There are 4 ways to turn a row about zero (a turn may also mirror it). The second row of each pair is the first, turned, with some noise. The first 28 pairs use one turn. New pairs use 2 turns, one after the other, and a turn may come again.
Known pairs, each followed by its turns in order:
[ 0.01  2.19  2.79  1.29 -1.44  0.46]
[-1.25 -0.44 -1.96  0.87  1.87 -2.57] | (0)

[ 0.87  2.72 -2.36 -0.09 -1.55  0.26]
[ 1.13  2.25 -2.57  0.69  1.42 -0.23] | (1)

[-1.79 -1.87  0.95 -0.92 -0.96  0.29]
[ 2.13 -1.76  0.95  0.45  1.28 -0.20] | (0)

[ 0.68  0.31  2.67 -1.50  4.82  1.08]
[-2.65 -2.46 -0.88  1.97  0.11 -3.87] | (3)

[-0.50 -0.84  1.49 -0.10 -2.28  1.71]
[ 1.11  1.40 -0.82  2.62 -0.30 -0.97] | (2)

[ 1.51  1.69 -1.49 -0.24 -0.99  1.89]
[ 1.17 -0.92 -2.38  0.19 -1.38  1.42] | (2)

[-0.65 -0.19  1.94  0.51 -0.43  0.94]
[ 0.17  1.52 -0.21  0.17  0.56 -1.64] | (3)

[ 0.36 -1.65  1.06 -1.24 -1.38 -1.66]
[-0.67  2.80  1.29  0.43 -0.46  0.12] | (2)

[ 1.36 -1.18  0.85  2.09 -0.99 -0.31]
[-2.87  1.02  0.23 -0.14 -0.85 -0.24] | (1)

[-1.45  0.58  1.98  0.30 -1.19  0.30]
[ 0.77 -0.74 -0.74  0.66  1.65 -1.91] | (0)

[ 2.20  0.83 -1.13  1.92 -0.33  0.69]
[-2.73 -0.22 -0.90 -1.38 -0.68  0.48] | (0)

[ 0.66 -0.14 -1.65 -0.35 -0.57  1.41]
[ 0.04 -0.51 -1.35  0.96 -0.26  1.64] | (2)

[-3.56  1.03  2.46 -2.00  0.95 -1.33]
[ 2.79  0.17  3.97 -0.41  1.25 -1.19] | (2)

[-0.13  0.73  1.54  2.89  0.36 -1.09]
[-1.48  1.51  1.68 -1.96  0.34 -1.22] | (1)

[-2.25 -0.77 -1.11  2.02 -0.11 -1.23]
[ 3.22 -0.71  0.55 -0.92 -0.17 -0.11] | (3)

[-1.14 -0.83 -0.51 -0.84  1.32 -0.14]
[ 0.62 -1.69 -0.55  0.46  0.93 -0.29] | (3)

[ 2.53  1.90 -0.02  1.01  0.08  0.86]
[-2.04  0.91  1.79  0.19 -1.76  0.02] | (3)

[ 0.06 -0.67 -0.91 -1.42 -1.65  1.45]
[-0.18 -0.60 -1.27  1.84  0.53  1.50] | (1)

[ 1.68 -0.98  0.37 -0.53 -2.36 -0.69]
[-0.58  2.66 -0.72  0.51 -1.32  0.35] | (2)

[ 2.39 -2.42 -1.33 -1.30  0.90  0.73]
[-0.99 -0.90  1.67  0.38 -0.95  3.38] | (0)

[ 0.89  2.36 -1.13 -1.47 -0.17  0.16]
[-2.38 -0.57  1.09 -1.07  0.55  1.14] | (3)

[ 2.61 -0.59 -1.62  2.88 -1.28  0.87]
[-2.19  3.40 -0.65  1.49 -1.12  0.31] | (1)

[ 1.41 -2.60 -0.23  0.42  1.23 -1.62]
[ 0.96 -1.10 -1.70  1.72 -2.08  0.55] | (3)

[-0.94 -1.13 -2.35 -1.57 -0.90  1.01]
[ 0.84 -1.31  2.25 -0.46 -1.91  0.03] | (0)

[-0.51 -1.30 -2.43 -3.22 -0.16 -0.82]
[ 2.12 -1.65 -2.24  0.28 -1.42  1.83] | (1)

[-0.59 -0.78 -3.65 -0.48 -0.18 -0.75]
[-0.72  0.03 -0.59 -0.72  1.84  3.40] | (2)

[-1.80  0.08 -1.70 -1.00 -1.07  0.12]
[ 1.38 -0.68  1.21 -0.58 -1.71 -1.33] | (0)

[ 2.02  2.90  2.06 -1.55 -0.16 -2.17]
[-0.09 -1.01 -1.98 -1.13  0.94 -4.10] | (1)

New pairs. What belongs after each?
[ 1.66 -0.35  3.46  1.49  0.66  0.42]
[ 0.19  3.25  0.22 -2.04  1.53 -0.52] | (2) (2)

[-2.27  1.62  0.61  3.15 -1.56 -1.55]
[-0.81 -0.95  2.11 -3.10 -1.33  2.22] | (2) (2)

[ 0.55 -0.47 -0.59 -0.98 -0.28  0.11]
[-0.23  0.35  0.30  0.71  1.07  0.33] | (2) (1)

[-1.67  1.68 -1.04 -0.54  1.27 -2.95]
[-0.12  1.84 -3.05  0.31  1.11 -1.91] | (0) (1)

[-0.28 -1.10 -0.53 -2.75  3.86 -0.64]
[-1.47  1.30  1.24  1.85  2.87 -2.80] | (0) (1)

[ 0.70 -0.17  1.25  1.10 -0.68  0.35]
[-0.68 -0.86  0.71  0.08  1.30  0.74] | (0) (2)

[-1.39 -0.67 -0.41  1.56  0.48 -0.99]
[ 0.31 -1.63 -0.33  1.18  1.59 -0.77] | (1) (1)

[-1.13  1.06 -0.73 -1.05 -3.32  1.78]
[-0.14  3.34 -0.68  2.08 -0.68 -1.41] | (2) (1)

[-0.39  0.98 -0.86 -1.15 -0.21  2.70]
[-1.60 -1.42  0.85 -2.14  0.71 -0.22] | (0) (1)

[-2.44  1.04  0.17 -2.51 -0.29  0.62]
[-1.09  0.43  1.38 -0.15  0.79  2.97] | (1) (0)

[-1.14 -0.96 -1.20 -1.12 -0.34 -0.30]
[-1.45  0.81  0.97 -0.07  1.19 -0.42] | (2) (0)

[-0.99  0.47 -0.80  0.94 -2.78 -3.30]
[ 3.49 -0.15 -1.18  0.65  0.97 -2.34] | (2) (1)

[ 1.42  2.07  0.74 -0.94 -2.27 -1.05]
[ 0.70  0.15  1.81  1.29 -1.14 -2.70] | (3) (0)

[ 0.62 -2.03 -0.32 -1.35  0.55  0.58]
[-0.14  1.48  0.09  1.68  0.51 -1.43] | (0) (3)

[-2.51 -3.65  0.05  2.49  2.48  1.42]
[ 0.09  0.22 -0.54  1.29 -5.64  0.35] | (3) (3)

[-1.30  1.56 -0.22  0.64  0.45 -1.40]
[-1.70 -1.30 -1.65  0.55  0.02  0.29] | (2) (3)

[ 0.48  1.27 -0.29  0.87  0.73  0.33]
[ 0.88 -0.04 -0.22 -0.95  1.11  0.01] | (0) (1)

[ 0.72 -2.55  1.27  1.21  0.33  1.99]
[-0.97 -2.03  2.20  1.77  0.40 -0.48] | (0) (2)

[ 1.54 -2.03 -0.89 -0.98  2.15 -2.42]
[-2.32 -0.44 -3.23  0.06  0.34  1.41] | (1) (1)

[-1.53 -1.58  0.67  0.45  2.38  1.11]
[ 0.78 -1.04  1.56  0.92  0.12 -2.61] | (0) (1)

[ 0.54  0.66  1.03 -1.68 -0.14 -0.38]
[-0.64 -0.14 -1.50 -0.54  0.87 -1.02] | (0) (2)

[ 0.91  0.71 -1.40  1.72  1.10 -0.78]
[ 1.51 -1.58 -0.49  0.21 -0.59  1.67] | (2) (1)

[ 0.64 -1.07 -1.98 -1.03 -0.01 -1.55]
[ 0.61  0.86 -1.85  1.85 -1.22  0.30] | (0) (2)

[-1.84 -0.69 -0.56  2.35  0.35 -0.40]
[ 0.28 -2.96 -0.20  0.27 -0.13 -0.99] | (2) (3)

[-2.19 -2.17  1.00 -1.08 -1.42 -0.80]
[-1.59  0.26  0.04  1.30 -2.89 -1.25] | (0) (1)

[ 0.17  0.83 -2.85 -3.67  1.10 -0.29]
[ 1.14 -0.41  3.97 -1.29  2.25  0.85] | (3) (0)

[-0.11 -1.65 -0.91 -0.28  0.10  0.51]
[ 0.26  0.14 -1.47  1.39  0.08 -0.46] | (1) (2)

[-0.92  1.76 -2.36  0.51 -1.18 -2.88]
[ 0.79  0.44  1.06  3.03 -2.41  1.44] | (3) (2)

[-2.66  1.52 -1.63 -0.42  3.24 -2.22]
[0.34 0.38 2.35 3.50 2.27 2.38] | (2) (0)

[ 0.49 -2.56 -0.41  0.21  0.33 -2.09]
[-1.22  0.45 -2.67  0.81 -0.27  1.36] | (3) (2)

[-0.03  2.19 -1.77 -1.49 -0.62 -0.26]
[-1.56  1.16  0.21 -0.65 -1.99  1.47] | (1) (0)

[-2.49 -0.17  0.15  1.35 -2.43  1.46]
[-2.23  1.76  2.68 -0.73 -0.65  0.78] | (0) (2)

[-0.90  2.45  1.03 -0.19  1.49 -2.73]
[-2.08 -1.58 -2.86 -0.45 -0.56  1.23] | (1) (3)

[ 2.03 -2.03 -0.37 -1.17  1.08 -1.90]
[ 1.31  1.98 -0.71 -0.63  0.30  2.67] | (1) (3)

[ 0.68  2.73 -3.92  0.78  0.45  3.46]
[ 1.40 -0.37  0.97  4.67  0.84  3.27] | (2) (3)

[ 0.97 -2.89 -1.58  0.73  0.18  0.45]
[ 1.80  0.67 -2.41  1.51  0.56 -0.78] | (1) (2)

[ 0.17 -2.26 -1.43  0.11 -1.11  1.74]
[ 1.63 -0.39  2.83  0.60  0.11 -0.73] | (2) (3)

[-1.81 -0.05 -1.67 -0.50 -0.41  1.20]
[-0.74  1.11 -2.29 -0.42 -0.63 -0.31] | (0) (3)

[ 0.65 -1.91 -1.33  2.46  0.08 -2.45]
[ 0.84 -0.92 -0.32  1.96 -1.41  3.39] | (0) (2)

[ 0.75  1.92 -1.62  1.68 -1.02  1.08]
[ 1.91  0.25  0.72  0.97 -1.31 -2.33] | (3) (2)

